The same things were measured in two ways. Each way mixes the same 8 hidden numbers, adds some noise and spreads widely along 4 directions of its own, which tell nothing about the thing.
Some things both ways: the first way, then the second way.
[ 1.13 -1.43 -1.39  1.07  0.31 -1.84  0.13 -0.22  0.78  0.67 -1.38 -0.33
 -1.63 -3.01  0.47  0.53 -1.55 -1.55  2.39]
[-0.16 -1.62  0.05 -0.91 -0.05  0.44  1.57 -0.37  0.16 -1.65 -1.55  1.57
  0.29 -0.49]

[-0.74  2.03  0.70 -3.94 -1.09  2.33  0.39 -0.22 -2.47  0.07 -2.24 -2.12
  1.32  1.50 -0.20  0.47 -1.43 -1.40 -0.49]
[-3.16 -4.18 -1.88 -0.61  2.26 -0.12 -2.86 -1.05  2.08 -0.03 -1.58 -2.94
 -1.34  0.17]

[ 2.40 -0.76  0.31  0.35  1.28 -1.03  2.19 -0.04  0.22  0.20  1.91  1.79
  0.45 -1.30 -0.30 -0.14  0.58  1.59  0.48]
[-2.48 -1.55 -1.40  1.70  2.75  0.54  1.10  1.09  1.68  1.88 -0.41 -3.10
 -0.14  0.47]

[-0.46 -0.21 -0.55  4.61 -1.80 -3.51  0.27 -0.14  1.44  0.47  1.39 -0.24
 -0.26  0.92  2.17 -0.02 -0.86  1.30  1.78]
[ 0.61 -1.47  0.91  1.01  0.79 -0.08 -0.31 -2.04  1.12 -0.27 -1.84  1.47
  0.32 -1.03]

[-2.89 -0.60  1.83  0.31 -0.68  1.27 -0.30 -0.36 -0.57 -1.97 -0.67 -1.30
 -0.22 -2.48  2.45 -3.45 -2.47  0.42 -0.24]
[ 1.49  2.41  1.55  1.26  1.51  0.68 -2.38 -1.41 -1.80  0.03  2.39  0.55
  2.61 -1.30]

[-0.51 -0.76  0.38 -1.10 -0.59  0.25 -0.94  0.08 -0.22 -0.87 -0.26 -0.14
  0.04 -1.42  1.63 -1.58 -2.18  0.37  0.21]
[-0.30  1.17  0.90 -2.23 -2.84  2.52 -0.36  2.03 -0.52  0.55 -2.46  1.36
  0.09  0.75]

[-4.51 -0.71 -1.59  0.53 -0.81  0.05 -0.05  1.86 -0.56 -0.30 -0.09  0.11
  0.08  2.85  0.23 -1.16 -1.17  0.30 -0.63]
[ 1.90  1.32  2.70 -0.09 -0.58 -1.82 -0.08  1.70 -0.22 -2.50 -2.24  3.60
  1.21  1.58]

[-0.59  2.36  1.63 -2.17 -1.72  0.55  1.00  0.76 -1.22 -2.31  4.07  0.65
  0.48  1.41  1.64 -1.80  1.01  1.96 -1.78]
[-0.61  0.61  2.19  1.64  2.11  0.70 -0.12 -1.68  1.11  1.44  1.25  0.15
  1.43 -1.48]

[ 1.33 -2.90  1.60  4.60  0.84 -1.28 -1.40 -1.54  1.83  1.20 -1.36 -0.71
  0.15 -1.64  0.89 -1.36 -1.81  0.08  1.55]
[ 0.61 -1.89 -0.46  1.36 -0.21  1.40 -0.58  0.84 -1.33 -1.25 -1.49 -0.62
  1.83 -1.26]

[ 4.07 -1.06  0.70 -1.54  2.16 -0.12  0.94  0.53 -2.70  0.51  0.59 -0.76
  2.86  2.53 -2.97 -0.53  1.69 -1.27 -0.85]
[-2.06 -3.14  3.14 -0.03  3.00 -3.10 -1.12  1.58  1.99 -3.07 -2.81  1.07
  2.06  0.32]

[-0.68  0.19  1.25  2.62 -0.04 -0.40  2.32 -0.49 -0.18 -0.20  0.44 -1.33
 -0.51  0.51 -0.91 -0.30  0.36 -2.02  0.02]
[-0.17 -1.15  1.96  3.78  2.89 -0.58  1.13 -1.13 -0.18 -2.37  3.48  0.32
  1.96 -2.34]

[-4.73 -1.58 -2.34  1.71 -0.70 -1.64  1.17  0.02  0.37 -2.21 -0.79 -1.23
 -0.55  2.96  3.06  0.42  0.28  1.79 -1.63]
[-1.97 -0.21  0.91 -3.33  1.10 -3.51 -3.21 -1.52  1.12 -0.93 -3.86  1.04
  1.40  2.21]

[ 4.41 -0.67  0.97 -4.36  2.01  1.69 -0.26 -0.20 -2.32  0.96 -2.17 -0.99
  1.86  0.19 -2.61  0.19 -0.59 -2.44 -0.31]
[ 1.37 -1.30  1.67 -0.66  0.83 -0.57  1.07  1.56  1.06 -2.50 -2.48  0.68
  0.75 -0.34]

[-1.09  0.35 -2.24  0.64 -0.98 -1.80  0.38  1.52  1.00  0.65  2.33  2.40
 -0.22 -0.04  1.19  0.24  0.14  2.90  1.51]
[ 3.15  2.80  0.06  1.08 -1.00  1.29  3.91  3.13  1.16  1.33 -2.54  0.41
 -1.59  1.12]

[-2.85 -1.64 -3.05  2.14 -0.12 -2.20 -0.55  0.33  1.00 -1.70  0.05 -0.65
 -0.89 -0.25  2.44  0.22  2.16  1.25  0.25]
[-0.01  3.29  0.85 -3.07 -2.17 -0.75 -1.80 -0.24 -0.83 -0.66 -1.00  2.23
 -0.69  0.96]

[-0.02  3.53  0.86 -3.05 -2.23  0.54  0.69 -0.34 -0.89 -1.11  0.82 -1.23
 -0.52  1.34  1.66  0.67  0.91  0.38 -0.63]
[ 1.40 -0.29 -0.38  0.68  1.62  1.82  0.81 -2.73  1.76  1.22  0.62 -1.87
 -1.21 -2.50]

[ 2.65 -1.21 -0.45 -1.59  1.46 -0.30  0.94 -0.55 -0.30  0.40 -1.22 -0.41
  0.18  1.69 -1.62  1.93  0.51 -1.93 -0.78]
[-1.81  0.09 -0.51 -3.05 -3.60  1.78  0.31  0.04  0.87 -0.14 -1.10  0.50
 -3.61  0.73]

[-3.17 -0.96  0.59  1.06 -0.80  1.28 -2.04 -0.64  0.78 -0.35 -1.83 -1.09
 -0.06 -0.68  1.87 -1.30 -1.57  0.42  0.03]
[-1.50 -3.02  0.23 -0.82 -0.09 -0.43 -1.68  2.95 -1.52 -2.46 -4.15 -0.49
  3.86  1.16]

[ 2.02 -1.46 -0.38  2.02  1.62 -1.71  0.32  0.87  0.24  1.66  0.26  0.60
 -0.38 -0.31 -1.46 -0.61  0.66 -0.39  1.56]
[-0.99 -1.13 -1.42  0.14 -1.26  1.83 -1.23  0.08 -0.12 -0.38  0.40  0.21
 -2.70 -0.11]

[ 2.75  4.63  1.41 -2.85 -2.20  0.59  0.73 -0.32 -0.33  0.69  2.67  0.65
  0.26 -0.86  0.82  1.22  1.33  1.27  1.27]
[-1.20 -4.31  0.99 -0.02  2.96 -2.07 -1.52 -1.43  2.02 -1.36 -3.92 -0.41
  2.55  0.71]

[ 3.27 -2.84  0.30  0.16  2.82 -1.07 -0.26 -0.15 -0.72  0.04 -0.31 -0.61
  2.21  3.84 -0.68 -0.29  2.31  1.34 -1.92]
[ 0.21 -0.89 -0.05 -0.61  1.18 -0.57 -0.72  0.81  1.54 -0.23 -2.91 -1.54
 -0.48 -0.58]

[ 2.41  0.20  1.20  0.47  0.63 -0.29  0.59  0.51 -0.89  1.65  1.25  0.19
  1.77  2.60 -2.15 -0.24  0.98 -0.24  0.11]
[-2.09 -3.80 -0.82  2.37  1.77  0.03 -1.49 -0.61  1.48 -0.63 -0.10 -1.39
 -1.12 -0.82]

Other things, the second way, with their names:
(2): [-2.81  1.82 -0.32 -1.46 -0.71  1.99 -0.39  1.20  1.62  3.16 -0.48 -1.73
 -2.14  1.07]
(281): [-0.30 -0.93  0.88  2.23  3.62 -2.39  2.32 -1.07  2.36 -0.67  0.01  0.47
 -0.06 -0.55]
(677): [ 2.74  1.41  0.46 -0.57 -2.12 -1.26 -0.56 -0.96 -0.44 -1.94 -2.49  2.56
 -0.26  1.46]
(91): [-2.52 -1.59  0.00 -1.86  0.68  0.93 -2.72 -3.11  1.73  0.66 -0.37 -0.39
 -1.62 -1.70]
(215): [-0.25 -1.53  0.80  0.63  4.74 -1.71  1.85 -0.51  1.82 -0.74 -0.58 -1.08
  1.89 -0.81]
(139): [-0.42 -2.99  0.49  1.74  3.86 -0.40  2.90 -0.43  2.02 -0.23 -1.91 -0.15
  2.09 -0.77]
(565): [-2.40 -1.93  1.80 -2.30 -0.63 -2.48 -2.91 -1.98 -0.13 -3.81 -1.45  2.53
  0.85  0.22]
(84): [ 2.72  1.49 -0.61  2.14 -0.62  1.67  0.70 -1.25 -1.48 -0.56  1.90 -1.05
  0.16 -1.82]
(728): [-3.88 -4.33 -0.23 -1.90  2.85 -0.83 -1.91 -1.25  0.44 -2.02 -0.96 -1.20
  2.11 -0.32]
(622): [-0.25 -1.67  0.24  1.15  0.08 -0.57  0.71  0.90 -0.59 -2.09 -1.47  0.76
  1.60  0.71]
(442): [ 0.62  3.67  0.50  0.02 -1.04  0.78  1.31  0.01  1.11  1.21  1.37  0.57
 -3.21  0.39]
(59): [-1.74  0.84  1.62 -2.20 -2.38  1.51 -1.02  2.86 -2.02 -1.99  0.45  1.63
  1.41  1.38]
(739): [ 0.80  2.18  1.70 -1.97 -3.56  3.79  0.99  3.70 -0.76  0.94 -2.59  1.02
  0.57  0.54]
(280): [-0.76 -3.41 -2.62  1.25 -1.02  3.25 -0.02  1.50 -1.36 -0.83 -0.56 -1.96
 -0.31 -0.95]
(295): [-1.62 -2.62  0.41 -0.29  1.86 -2.33 -0.94 -0.45  0.42 -2.81 -1.33  0.17
  1.24  0.64]
(170): [ 1.74 -1.04 -0.07  0.79 -2.31  1.42  0.08 -0.31  0.77 -0.94 -1.78  1.98
 -2.43  0.34]
(688): [-1.08 -1.19 -1.36 -0.72 -1.89  2.01  0.80  0.83  1.13  0.58 -2.05 -1.57
 -2.98 -0.72]
(505): [ 1.39 -0.56 -0.47  0.23 -1.19  2.86  0.29  2.05 -0.83 -0.34 -1.24 -0.65
  0.59  0.17]
(524): [-2.85 -5.57 -0.62  1.59  3.15 -1.07 -2.04 -3.75  1.64 -1.38 -0.42 -0.74
  0.32 -1.87]
(545): [-1.91 -0.67  0.72 -2.92 -0.28  1.13 -1.22  3.14  1.44  0.36 -3.40 -1.01
 -0.56  0.54]
(377): [-0.28  1.11 -0.60  0.66 -1.43  1.27 -2.86 -1.43 -0.62  0.07  1.95 -1.20
 -1.82 -0.79]
(3): [-0.79 -0.56 -1.25 -0.82 -0.48  0.53 -0.93  1.18  0.03 -0.52 -0.93 -1.24
 -1.03  1.34]
(514): [-3.01 -0.31 -0.82 -0.39  2.39  0.73 -2.18 -1.36  1.95  2.30  1.03 -3.00
 -1.58 -0.55]
(156): [ 0.42  2.09 -1.10 -0.02 -0.46  1.94  1.37 -1.52  1.05  2.90 -0.14 -1.46
 -1.53 -0.56]
(588): [ 2.11  1.39 -0.02  3.60 -1.81  3.66  2.22  3.10 -1.05 -0.04  2.33 -0.86
 -1.30 -1.27]
(446): [-0.77 -1.86 -1.36  0.58  3.85 -0.35  1.80  0.27  1.39  0.90 -2.05 -2.16
  1.44 -0.20]
(16): [-2.74 -4.77 -3.26  0.95  1.24 -0.06 -1.98 -2.11 -0.99 -2.35  0.76 -2.82
 -0.34 -1.46]
(654): [-0.48  0.91  0.00  0.86  1.59 -1.80 -0.76  1.01  0.00 -0.45 -0.32 -0.63
  0.57  0.77]
(321): [-4.10 -4.33 -1.24  0.59  2.57  0.00 -0.13  1.26  0.74 -0.53 -1.30 -1.16
  1.18  1.24]
(631): [ 0.64 -3.24 -1.22  2.75  2.53 -0.33  0.10 -3.55  1.87  0.02 -1.08 -1.86
 -0.28 -2.52]
(131): [ 0.59 -1.71 -0.70  2.46  1.74  0.64  1.69  2.50  1.44 -0.26 -0.94 -1.14
 -1.09  0.19]
(268): [-1.99  1.20  0.03 -1.43 -1.39  1.61  2.38  1.25  0.93  1.53 -0.97 -0.78
 -1.28  0.58]
(399): [ 2.59  1.53  2.54  0.70 -0.74  1.15  0.81 -0.01  0.40 -0.23 -0.86  2.54
  0.38 -1.00]
(293): [ 3.26 -0.56  1.04  1.96  2.83 -0.74 -0.21 -4.72  1.37 -0.62  0.11  1.36
  0.82 -2.31]
(498): [-2.21 -2.12  0.26  0.75 -1.35 -0.05 -3.60 -1.06 -0.63 -1.72 -0.05  0.13
 -0.13  0.15]
(231): [-2.93 -2.48  2.12 -0.46  2.58 -2.51 -2.11 -0.85  1.42 -1.60 -1.81  1.60
  2.12  1.29]
(15): [-0.45  2.01 -1.36 -1.02 -1.62  0.80 -0.13  0.04  0.86  0.76  0.48 -1.10
 -4.07  0.51]
(243): [ 1.18  0.63  0.06  0.45 -3.33  3.40  3.76  2.79 -0.54 -0.67 -0.21  0.45
 -1.62 -0.37]
(708): [-0.95 -0.51 -1.57  0.93 -0.73  1.70 -2.35 -0.41 -1.28 -0.84  2.69 -1.67
 -1.45 -0.25]
(584): [ 1.37 -2.36  1.37 -1.13  1.99 -2.52 -0.45  0.07  1.07 -2.90 -4.30  1.68
  2.31  1.00]
(673): [-3.70 -2.50 -3.24 -1.44 -2.97  3.42 -2.54  0.21 -1.08 -0.52  1.13 -2.71
 -3.63 -0.65]
(18): [-0.70 -1.90  2.06  0.00  0.27  1.48  2.34  2.41  1.54 -0.32 -2.69  1.36
  1.12  0.48]
(270): [-0.65  0.94 -3.30 -1.12 -1.25  1.42 -2.34 -0.88 -0.04  1.25  0.40 -1.95
 -3.82  0.82]
(64): [ 1.08  3.00  1.48 -0.74 -1.16  1.43 -1.54 -2.24  0.81  0.87  1.78  0.48
 -2.41 -1.96]
(202): [-1.76 -1.15  1.09 -0.29  1.01 -0.25  0.71  2.69  1.28  0.27 -3.57 -0.90
  1.61  1.13]
(308): [ 0.88  0.97  2.35  0.85  1.21 -1.80  0.92 -1.73  0.48 -1.41 -0.03  1.91
  1.53 -0.67]
(433): [-2.18 -3.63 -3.63  1.51  2.22 -0.79 -0.23 -3.80  1.26 -0.07  0.03 -1.55
 -1.50  0.54]
(73): [-0.89  0.91 -0.63  0.87 -1.04  0.71 -3.67  0.13 -1.61 -1.16  2.75 -0.02
 -1.67 -0.14]
(697): [-0.19  1.10 -1.26 -2.21 -1.71  2.04  0.34 -1.18  1.22  1.58 -1.08 -0.96
 -3.33 -0.79]
(152): [-2.32 -0.79  1.95 -2.22 -0.28  1.47 -0.87  3.63  0.35 -0.27 -2.41 -0.18
  1.60  0.92]
(24): [-0.12 -0.02  0.21  2.62  2.50  0.86  1.13 -0.91  1.36  1.83  0.58 -0.62
  0.46 -0.94]
(579): [-0.48  2.04  0.55  0.70 -2.42 -0.69 -0.93  0.32 -1.34 -2.18  2.34  2.04
 -2.22  0.89]
(744): [-1.28 -0.91 -0.47 -1.16  0.37 -1.49 -0.28  0.48  0.06 -1.30 -2.34  0.66
  0.70  1.88]
(572): [ 0.87  0.39  0.43  0.14  1.12  1.58  0.32  2.53  1.18  1.20 -1.76 -2.04
  0.34 -0.01]
(571): [-3.35 -2.66  0.20 -1.02  0.72 -1.98 -3.61 -2.22 -0.61 -3.07  0.54  0.96
  0.30 -0.37]
(288): [-1.57 -0.31 -1.84  0.76 -0.70  3.12  1.10  3.68 -0.56  0.59  1.03 -2.13
 -1.66  0.31]
(585): [-2.92 -4.60 -0.56 -0.85 -1.01  0.87 -2.19 -0.75 -0.65 -2.05 -2.14  0.29
  1.56  1.24]
(68): [ 0.77 -2.88 -0.40  0.32  4.10 -1.45 -1.77 -3.07  1.64 -1.01 -1.77 -1.72
  1.20 -2.00]
(115): [ 0.59  2.04 -0.09 -1.45 -2.33  2.38  0.45 -0.79 -0.46  0.63  0.16 -0.05
 -1.49 -1.58]
(251): [-0.09 -1.28  0.45  0.62  1.35 -0.48 -2.69 -0.41 -0.52 -1.33 -0.46  0.29
  1.58  0.54]
(504): [-0.58  2.51  1.08 -2.87 -3.67  2.37  1.32  1.07  0.46  1.32 -2.09  1.15
 -1.36  0.97]
(531): [-0.99 -3.77  1.79  0.87  2.58 -0.71  3.20  0.97  2.12 -1.77 -2.74  0.36
  2.19  0.05]
(229): [ 1.30 -0.39  1.63  2.08  1.45  1.39  2.40  0.40  0.85  0.28 -0.49  0.58
  1.52 -1.82]
(746): [ 3.21  2.67 -1.44  1.57 -1.27 -0.24 -0.23 -2.06 -1.76 -0.56  0.92  0.65
 -0.75 -0.07]
(427): [ 2.17 -0.79 -0.56  1.77  2.40 -1.23  4.33 -1.56  1.91 -0.76 -0.94 -0.79
 -0.11 -0.53]
(683): [ 1.17  2.10  0.20  0.32 -0.13  0.47 -0.63 -3.17 -0.62  0.42  1.32  0.06
  0.45 -1.24]
(478): [-2.33 -3.95  1.53  0.67  3.53 -2.15  1.75  2.74  2.18 -1.78 -3.50  0.00
  2.56  1.53]
(134): [-5.05 -0.96 -0.49 -0.41 -1.35  1.03  1.28  3.26 -0.14 -0.11  0.23 -0.33
 -0.79  2.85]
(669): [ 0.65  2.43  1.71 -0.74  0.19  0.18 -0.56  2.56  0.44  0.68 -1.73  0.26
  0.81  0.80]

Some of these things the first way, each followed by its name:
[-3.41  1.13 -0.62 -0.10 -2.13  0.79 -0.19  0.16  0.39  0.22 -1.27 -0.80
 -1.40  0.23  0.52  0.71 -2.11 -1.88  0.77]
(243)
[-1.09 -1.63 -2.36  1.23  0.10 -1.87  2.09  0.54 -0.63  0.16 -0.66 -0.23
  0.59  1.04 -0.63  0.89 -1.47 -1.11  0.69]
(281)
[ 0.30  2.58  0.27 -1.51 -2.04  0.73 -0.68  1.19 -0.22  2.32  0.91  1.15
  0.33  1.55 -1.03  0.50 -1.69 -0.48  1.46]
(170)
[ 0.24  0.48  0.28 -2.00 -0.51 -0.26  0.07  0.15 -1.87 -1.63 -0.17 -2.20
  0.69  2.78  0.87 -0.42  0.68 -0.56 -1.55]
(91)
[-2.25  0.01 -1.21  0.42 -1.07  0.15 -0.40 -0.85 -0.32 -0.62 -2.20 -2.79
  0.16  1.40  0.16  1.52  0.11 -2.71 -0.08]
(565)
[-0.86  0.40 -1.13 -2.18 -1.20  0.45  0.83 -0.91 -0.02 -1.44 -0.41 -0.26
 -0.07 -1.63  1.41  1.48 -1.01 -0.47  0.01]
(268)
[ 0.81  2.38  0.00 -2.23  0.04  0.09  0.99  0.32 -0.61 -1.20  0.85 -1.05
 -2.01 -1.35  0.63  0.28  3.49 -0.46  0.17]
(728)
[-0.53 -1.49 -1.95  1.40  0.92 -1.49  0.89  0.48  1.27  0.37  0.03  1.12
 -1.27 -1.38  0.33  0.62  0.50  0.70  1.14]
(744)
[ 0.02  1.27 -0.94 -2.22 -0.31 -0.26  1.84  0.09 -1.26 -1.05 -0.05 -0.90
 -0.64 -1.47  0.72  0.64  0.82 -0.28  0.53]
(215)
[ 0.54  2.06  2.22 -5.01 -0.06  4.35 -1.53 -0.06 -1.51 -0.35  0.62 -0.03
  2.02  2.11 -1.30 -0.34  1.77 -0.31 -2.29]
(377)
[-3.02 -1.08 -1.27  1.96 -0.33  0.09 -1.24  0.23  2.60  0.45  0.17  1.60
 -1.05  0.43  1.13  0.51  0.49  1.76  0.11]
(746)
[ 1.85  1.85  1.33 -2.04 -0.59  2.23 -2.52 -0.18  0.51  1.98 -0.77  0.43
 -0.56 -4.26 -0.58 -0.38 -0.93 -1.20  2.78]
(280)
[-4.19  4.35 -0.45 -4.32 -3.68  2.02  0.86  0.12 -2.54 -2.62  0.16 -2.51
  0.45 -0.26  2.71 -0.07  0.10  0.20 -0.37]
(514)
[ 0.33  3.22  0.28 -1.91 -1.90 -0.66  1.39  1.89 -0.84 -0.22  3.67  1.30
 -0.96  0.25  0.46 -0.79  0.49  0.96  0.65]
(18)
[ 1.17 -1.75 -0.19  2.32  0.73 -2.00  1.31 -0.50  0.84 -0.35  1.15  0.29
 -0.05  0.65  0.25  0.50  0.69  0.25 -0.17]
(308)
[ 2.41 -0.63 -0.08 -1.09  1.08 -1.22  0.37 -0.10 -1.77 -0.83 -0.15 -1.60
  1.21 -0.08  0.63 -0.79  1.42  0.38  0.11]
(545)
[ 4.33 -0.20 -0.13 -1.26  1.76 -0.21  1.38  0.20  1.42  2.50  1.15  3.31
 -0.70 -1.38 -2.35  2.08  0.63  0.16  1.35]
(433)
[ 2.65  2.19  0.67 -4.11 -1.24  1.45 -1.53 -1.51 -1.53  0.30 -2.12 -2.35
  1.51 -2.90  1.01  0.82 -0.81 -0.98  1.70]
(68)
[-3.34 -1.15 -2.15  2.99 -0.48 -1.31  0.45 -0.11  0.60 -0.57 -0.51 -0.77
  0.16 -1.27  1.69  0.06  0.35  1.08  1.35]
(654)
[-1.71 -0.14  1.49  0.43 -0.39  1.09  0.38  0.11 -0.54  0.23 -1.07 -0.70
  0.08 -0.29  0.44 -1.81 -2.36 -0.17  0.31]
(251)
[ 0.79  0.63  2.20 -2.50 -0.50  3.41 -1.50 -1.98  0.43  0.45 -2.03 -0.43
  0.51 -2.63  0.02  0.38 -2.04 -1.44  0.19]
(84)
[ 1.22 -0.49 -0.16  0.02  0.56 -1.07  0.16  0.32 -0.61 -0.87  1.82  0.41
  1.03 -1.76  1.41 -1.62  1.27  2.27  0.71]
(669)
[-5.22  4.21 -0.62 -1.81 -3.47  1.99  0.33  0.31 -0.70 -1.60 -0.42 -1.83
 -2.65 -4.87  2.08 -0.38 -0.62 -1.88  2.23]
(59)
[ 0.90 -0.55  0.37  2.53 -0.02 -2.52  2.05  0.60  0.70 -0.18  3.23  1.79
 -0.34 -0.50  1.32 -1.33 -0.10  2.42  0.69]
(24)
[-0.94 -0.86  0.73  2.26 -0.55 -0.82  0.49 -1.64  1.69 -1.22  0.12 -0.51
 -0.81 -0.51  2.53  0.26 -0.32  1.00 -0.42]
(683)
[ 0.64 -0.80  0.34 -1.04  0.59 -0.47  0.83  0.27  0.93 -1.49  2.56  2.05
 -0.30  2.37  1.48 -0.01  1.42  3.11 -2.38]
(156)
[ 1.89  0.71 -1.38  1.91 -0.56 -2.51 -0.58 -0.42  1.30  0.75  1.41 -0.26
  0.13  1.00  0.76  1.94  3.04  1.03  1.34]
(688)
[ 2.14  3.43  0.62 -1.96 -1.37  0.31 -0.44  0.66 -0.69  0.78  2.45  0.05
  0.52  1.67 -0.80  0.77  2.61 -0.38  0.47]
(524)
[ 1.88 -4.31  1.26  0.19  4.31  0.57  1.23  0.81 -0.85  0.68 -1.32  0.88
  0.32  0.48 -2.76 -2.21 -0.98 -0.96 -1.15]
(288)
[-0.14  2.45  0.10 -0.74 -2.52 -0.58 -0.60  0.59 -0.22 -0.17  2.26  0.20
  0.07 -1.22  1.66 -0.69 -0.37  0.75  1.69]
(399)
[-0.18 -0.58  0.29 -0.73  0.24 -0.09  1.87  0.61 -1.55 -0.53  0.39 -0.19
  0.87  1.34 -0.60 -0.86 -1.29 -0.55 -0.73]
(231)
[ 2.35  0.66  0.81 -4.65  0.92  1.69 -0.41  1.18 -1.13 -0.84  3.12  2.28
  1.61  1.34 -0.49 -0.98  2.13  2.32 -2.00]
(202)
[-1.55  2.79  1.64 -1.02 -2.30  2.74 -1.42 -0.56 -0.25  0.45  0.69 -0.72
  1.49  1.83 -0.30  0.35  0.32 -0.86 -0.35]
(498)
[ 0.16 -0.28  0.39  2.55 -1.37 -2.04  0.50 -0.51  0.24 -0.17  0.54 -0.62
 -0.07 -1.64  1.85 -0.96 -2.15  0.16  1.83]
(229)
